Each cloud of rows lies close to a flat space through zero, with a little noise off it, and is much wider in some directions of that space than in others. After each cloud: how many dimensions does that space have?
(in the rows, 128 means zero)

[[154  96 174 133 150 186  43 164  61 147 117 166 126 148 141 160 123 123
   86 100 135]
 [133 156 115 145 137 106 130  99 102  65 141 130 126 135 119 122 143 176
  110 132 168]
 [ 84 150  94 125 103  94 179 121 154 131 127  86 138 108 137 113 130 164
  157 133 130]
 [ 93 118 121 130 135  98 119 136 106 124  73 123 164 127 155 116 130 159
  124 114 113]
 [177 142 128 136 139 128 133  92 139  83 165 145  99 134 105 128 129 112
  115 148 147]
 [158 121 124 125 135 127 133 100 130 109 131 144 118 120 137 124 119 122
  123 128 132]
 [184  93 176 125 169 167  86 125  69 120 114 194 123 141 134 150 135  90
   86 100 134]
 [ 87 115 106 101 113  94 208 122 165 172  91 104 151  91 158 109 121 112
  170 117  89]
 [101 138 120 128 114 114 140 142 156 143 122 106 141 129 117 118 133 119
  151 139 111]
 [138 101 127 123 125 149  97 131 113 151 109 131 119 113 170 137  96 145
  116 109 119]
 [130 123 131 123 121 149 133 136 129 150 143 127 115 121 130 138 123 121
  131 120 130]
 [132 141 128 141 127 125 106 132 130 108 142 123 124 142 111 127 132 139
  122 143 136]
 [128 103 157 129 143 156  80 158  81 152  98 153 142 137 146 145 130 126
  107 101 122]
 [123 137 122 130 133  99 153 115 142 107 115 128 141 131 113 112 143 114
  137 141 120]
 [ 97 158  99 133 117  91 168 114 141 103 131  99 137 120 125 114 138 165
  145 136 139]
 [159  94 160 123 141 170  75 150 117 158 119 157 120 136 134 142 114  87
  112 121 108]
 [109 143 127 128 122 133 148 133 113 131 142 119 132 127 123 135 144 148
  130 117 145]
 [122 145  87 125 114  75 181  84 179  98 124 103 128 106 137  98 117 142
  152 148 119]
 [118 149 117 138 117 117 121 133 150 116 143 110 126 139 111 118 131 140
  135 150 132]
 [177  91 138  90 132 158 201  88 138 174 138 161 101  84 157 140 112  65
  140 100 111]
 [108 144 119 134 130  83 148 124 158 107 109 117 150 137 106 102 144 115
  147 152 110]
 [ 91 136 106 142 125 118  92 131  67  98 106 108 141 125 172 138 118 236
  102 101 165]
 [111 144 130 148 127 125  72 150 116 104 129 117 137 154 111 128 133 158
  114 141 141]
 [125 127 131 115 123 125 176 125 150 151 134 128 128 118 118 124 137  90
  147 129 115]]
 -> 6

[[147 102  96 120 139 101 164 125 132 124 134 150 119 108 158 127 145 140
   98 138 143]
 [146  79 131 141 140 112 147 163 123 106 140 111 110 153 174 142 124 115
  138 126 120]
 [131 124 120 133 141 137 120 102 118 123 112 136 153 120 156 137 133 125
  102 106 133]
 [107 128 132 124 112 147 130  90 147 138 119  98 167 112 152 135 128 125
   47 105 134]
 [114 137 172 146 114 167 125 131 124 118 119  80 124 145 125 125 124 123
   98 110 115]
 [133 139  96 105 155 126  99 105 105  97 144 157 156  99 148 122 131  93
   85 115 133]
 [118 134 102 115 128 156 121  98 131 137 122 137 106 108 101 113 123 132
  194 131 130]
 [140 113 138 146 147 126 126 148 108 100 128 125 124 142 158 129 132 117
  107 118 133]
 [143 133  96 112 149 111 144 107 124 131 125 158 145 104 138 127 152 128
   97 136 136]
 [126 124 113 117 129 122 128 108 134 140 123 141 149 115 140 141 126 129
  120 124 128]
 [129  94 154 134 119 114 149 177 148 128 152  84 106 172 131 138 115 111
  171 148 106]
 [135 133 130 120 130 135 156 134 131 132 133 111 110 130 109 120 140 124
  140 150 115]
 [112 119 152 154 110 122  94 142 126 120 125 128 139 145 146 134 101 138
  123  98 148]
 [118  89 151 161 116 116 148 131 159 153 105  97 155 162 172 158 120 146
  130 113 140]
 [146 117 106 129 164 129 102 145  94  96 137 157 103 133 133 120 121 103
  197 126 127]
 [127 117 103 114 135 136 141 115 135 112 143 125 122 106 138 110 133 114
  110 131 140]
 [127 128 125 130 133 128 139 121 139 128 128 118 142 128 132 121 135 125
  109 130 143]
 [135 113 145 150 121 120 148 158 136 137 121 118 101 151 120 132 126 150
  171 141 124]
 [114 149 157 129 113 158  96 126 112 125 123 111 128 132 110 130 110 121
  119 108 102]
 [130 118 154 140 118 117 146 149 136 138 123 107 131 150 137 142 130 135
  116 133 118]
 [120 104 170 153 102 139 122 168 128 130 123  94  94 165 130 146 102 141
  181 118 107]
 [126 154  96  95 135 123 115 105 127 133 141 161 138  97 101 114 132 120
  128 138 131]
 [125 169 109 109 135 160 117 106 114 115 133 142 103  96  75  86 137 123
  138 141 135]
 [125  90 105 110 119 119 151 108 150 150 130 123 135 119 157 150 122 129
  139 127 112]]
 -> 9

[[124 109 134 144 140 159 147 122  88 115 128  94  87  75 162 120 122 175
  164 141 121]
 [119 114 132 161 130 134 151  99 110 118 104 115 109 110 121 128 136 158
  109 119 122]
 [161 177 103 101 141 106 123 111 133 131 129 143 144 186 138 117 145 167
  127 138 100]
 [161 153 135 105 148 117 142 113 140 119 127 145 118 141 144 123 137 123
  159 115 131]
 [145 150 117 117 157 119 125  81 123  94 100 119 130 110 137 101 133 152
  120 124 126]
 [134 141 175 101 139  91 133  92 146 133 105 133  92 123 119 144 154 106
  140 119 128]
 [114 119 134 173 112 123 150 129 127 129 127 120 133 111 131 152 122 177
  105 117 107]
 [137 126 144 106 125 101 125 148 135 159 155 134 110 129 132 133 118 112
  132 141 109]
 [114 130 118 141 112 106 146 143 112 147 149 111 113 117 121 133 125 152
  115 141 124]
 [128 115 143 105 146 142 123 116 168 101 118 160 127 116 130  93 135  36
  147 105 168]
 [ 96 137 123 126 117 150 149 156 166 125 139 126 147  93 149 119 140  95
  139 124 172]
 [ 92  82 153 156  94 124 124 155 113 129 142 106 112  71 125 136 105 108
  130 134 149]
 [187 180  79  89 116 110 147 138 119 137 139 138 112 220 117  99 135 126
  156 130 159]
 [120 136 133 135 164 124 161 119 124 148 144 120 102  97 140 158 138 172
  136 122  85]
 [ 91  78 144 168 111 126 163 158 163 142 161 145 107  81 154  98 110 115
   93 130  99]
 [ 97 118 130 118 110 174  95 172 142 134 132 106 157 103 138 145 120 104
  142 139 150]
 [128 110 103 142 118 150  92 132  94  99 124 101 127 126 121 121  97 156
  135 128 128]
 [108 120 135 124 132 131  80 113 115  85 122 126 146 108 113 132 126  94
  165 115 166]
 [155 123 110 120 138 137 129 156  88 156 158 127 140 137 134 135 109 135
  138 154 117]
 [140 141 131 124 116 104 135 139 171 129 142 169 142 167 129 126 129 100
  132 108 129]
 [137 125 145 139 122 143 143  87 144  97  73 128 129 118 141  96 146 128
  103 120 151]
 [149 133  97 148 114 140 152 128 130  96 115 106 105 125 133 108 105 161
  128 102 144]
 [ 99 158 100  91 154 134 121 140 111 167 160 119 118 150 113 140 162 126
  147 154 116]
 [114 131 130 139 128 133 150 135 144 131 128 122 121 110 130 142 131 136
  128 114 133]]
 -> 13

[[180 119  79 160 127 135 183  95 144 134 142 151  96 130 104 100 162 130
   80 119 119]
 [154 156 149 118 148 139 149 114  81 119 119 144 118 121 119  80 155 152
  171 135 131]
 [ 73 152 165 110 130 171  94 102 106 125  83 111 128 112 158  95 114 137
  169 162 142]
 [122 105  86 175 112 176 133 127 113 119 118 143  60 108 116 156  91 203
   98 101  96]
 [126 146 167 122 166 118 145  95  96 137 106 141 168 135 112 108 126  99
  188 140 125]
 [ 98 111 116 112 139 138 166 156 113 137  83 116 161 108 135 132  96 125
  161 117 146]
 [107 138 171  90 130 126  89 167 105 121 119 110 132 115 159 115 122 120
  167 146 144]
 [140 122 147 123 197 111 185 116 101 140  97 163 187 131 131 123 164  70
  172 152 111]
 [147 127 148 102 149 121 143 166  90 124 117 139 136 119 156 115 156 112
  154 147 138]
 [170 145 144 118 141 102 133 106 140 133 146 134 121 130 122  68 172  79
  123 147 135]
 [163 127  72 185 146 161 169 102 154 115 146 170  70 111  86 106 155 185
   91  97  61]
 [155 128  80 173 147 162 183 108 121 102 146 186 111 147 101 162 175 217
  102 105  75]
 [108 171 190 124 122 133  46 110 110 101 160 132 110 152 124 138 127 179
  161 137 107]
 [128 111 112 112 113 104 145 140 146 144 126 108 161 138 138 144 120  90
  110 126 164]
 [171 157 117 112 111 119 122 145 164 109 177 124 102 130 130  80 190 147
   96 127 138]
 [104 113 153 131 110  67  67 183 176 136 171  98 150 135  96 199  46 105
  139  77 106]
 [110 108 141 130 124 112  97 138 128 140 124 116 127 122 136 152  83  94
  130 128 128]
 [134 115  93 153 105 153 150 116 116 133 116 122  84 109 101 120  83 171
  117  93 130]
 [ 81 119 126 127 114 124 111 146 147 130 121 107 162 135 122 179  78 141
  142 104 131]
 [140 136 110 127 151 134 161 143 154 117 132 144 141 119 127 105 176 138
  127 126 108]
 [ 97 128 159 145 120 161  88 102  60 125  99 131  98 129 132 161  71 171
  160 133 127]
 [116 109 117 124  84 122  83 151 148 130 143 103 110 135 158 162 110 118
   81 136 151]
 [118 118 151 139 134 128 104 108 105 136 116 131 118 130 128 143  95 105
  138 137 117]
 [ 91 122 152 130 107 131  82  85 119 141 111 112 139 151 151 158  97  96
  118 159 150]]
 -> 9

[[120 159 168 138 125  93 112  71 140 168 110  87 196 178 160 181 143 176
   90 113 123]
 [146 160 144 181 103 144 133 122 125 171 146 172  91 131 162 174  82  30
  119 118 123]
 [168 104  94 129  96 150 114 161 126  92 147 136  99 110 152  76 135  87
  164 189 122]
 [116 141 146 132 131 136 137 169 114 126 132 126  86 139 128 113  98  89
  133 136 143]
 [164 104 119 129 115 120 127 179 196  96 108 104 118 124 179 125  89 136
  159 105 121]
 [ 95 139  98 140 156 150 144 129 107 146 155 167 104 104  64 137 152 129
  101  90 119]
 [160  97  89 105 122 137 113 125  69 146 123 154 141 160 167  92 163 107
  153 188 149]
 [115 131 133 116 151 106 125 110  85 152 110 124 163 152 107 132 171 200
  110 121 143]
 [160  94 105 123 139 153 133 155 162  92 125 143  66 103 132  87  92  96
  151 141 131]
 [107 120 143  87 115 131 123 199 163  37 115  67  92  93 102  75 109 155
  171 137 134]
 [106 120  82 115 178 142 129 148  64 153 130 154 107 150  76 101 190 184
  104 112 149]
 [135 149 142 128 139 134  90  58  66 187  97 142 126 186 155 165 158 133
  101 141 159]
 [142 107 131 125 105 123 146 199 182  81 115 126 102  85 151 127  65 103
  179  95 126]
 [165 162 144 188 132 117 110 108 140 194 103 144 113 171 178 205 116 149
   87  67 129]
 [ 77 134 108  96 113 151 129 169 161  58 179  66 127 103  80  62 158 117
  137 171  99]
 [121 143 148 144 133 115 135 128 115 142 124 134 129 126 113 146 125 150
  114 106 131]
 [110 128 142 124 135 107 147 151 127 130 111 135 143 118 115 153 112 154
  139  79 138]
 [136  86 112 128 135 126 180 207 165  61 148 158  90  40  75  76  79 115
  167 114 114]
 [135 114 145 116 165 114 132 132 174 112  80 112 106 126 123 146  94 188
  124  68 142]
 [142 110  94 144 150 139 139 132 153 117 142 153 104  91  93 119 134 150
  117 101 110]
 [130 135 106 122 103 151 102 114  96 136 140 131 129 143 146 123 161  95
  137 164 128]
 [189  93 147 159 115 108 163 151 193 103 117 161 108  75 161 133  38  89
  161 113 116]
 [ 99 140  69 125 129 171 111  51  41 197 179 179 165 161 111 132 216  66
   95 178 120]
 [135 124 174 137 128  87 150  78 191 145 105 118 190 125 163 188  74 133
  118  87 114]]
 -> 10

[[137 121 101  94  98 152 128 126 158 132 125 146 116 140 141 162 150 117
  146 109 128]
 [133 112 121 118 145 129 122 121 125 130 143 135 123 115 146 141 109 120
  144 133 118]
 [127 102 178 132 143 101 136 124  83  99 152  92 130 103 108  95 111 142
  112 140 130]
 [138 134 126 123 116 169 164 121 146 108 118 112 157 119 166 116 120 134
  126 104 149]
 [122 118 150 120 108 115 107 128  99 100 123 119 138 136 123 103 144 153
  132 119 134]
 [130 141 116 149 131 163 145 141 138 160 111 148 140 132 132 135 130 100
  158 132 135]
 [148  93 166 147 132 104 123 124  91  88 151 119 162 112 130 109 154 143
  163 141 150]
 [127 141 112 146 143 119 138  96 134  51 164 141 154  61 147 119 110 164
  173 165 101]
 [136 137 126 115 110 149 116 126 144 111 135 146 108 133 153 143 143 120
  137 119 138]
 [118 125 153 114 113 140 131 138 118 130 101 126 119 135 146 117 164 132
  125 102 139]
 [136 133 139 123 126 110  92 126 112 108 144  93 113 162 135 104  74 132
   79 101 144]
 [144 135 156 144 134 119 118 151  96  91 107  93 141 152 145  88  89 144
  116  80 131]
 [118 143 149 109  93 144 145 120 139 108 153 112 106 126 103 125 113 105
  122 120 125]
 [150 106 169 132 132  86 113 125 101 119 140 114 139 137 149 108 145 125
  136 118 120]
 [140 111 140  96 118 120 131 123 128 117 127 125 152 143 144 131 133 146
  117 125 109]
 [ 91 126 184 146 140  91 100 130  92 153 131 112  95 137 107 109 136  83
  129 107 154]
 [115 133 147 144 131 119 154 128 123 129 139 100 116 108  86 114 119 118
  109 134 140]
 [124 146 130 138 104 142 132 128 133 120 113 131 159 143 138 112 138 127
  150 113 136]
 [132 122 159 134 124  99 122 116 120 113 164 105 114 127 114 118 124 110
  117 128 140]
 [113 114 159 116 111 101 111 119 106 132 120 118 127 133 137 107 163 127
  137 108 129]
 [132 125 129 146 152 116 107 135 106 104 144 137 105 107 118 126 118 143
  133 153 126]
 [119 130 113  92 106 109 116 111 144  90 139 126 130 134 115 140 120 157
  114 125 104]
 [129 112 115 166 153 100 137 104 116 129 171 121 132  70 108 119 114 117
  171 165 120]
 [122 106 117 108  99 133 146 126 137 193 118 149 132 131 102 148 180 101
  160 146 103]]
 -> 14
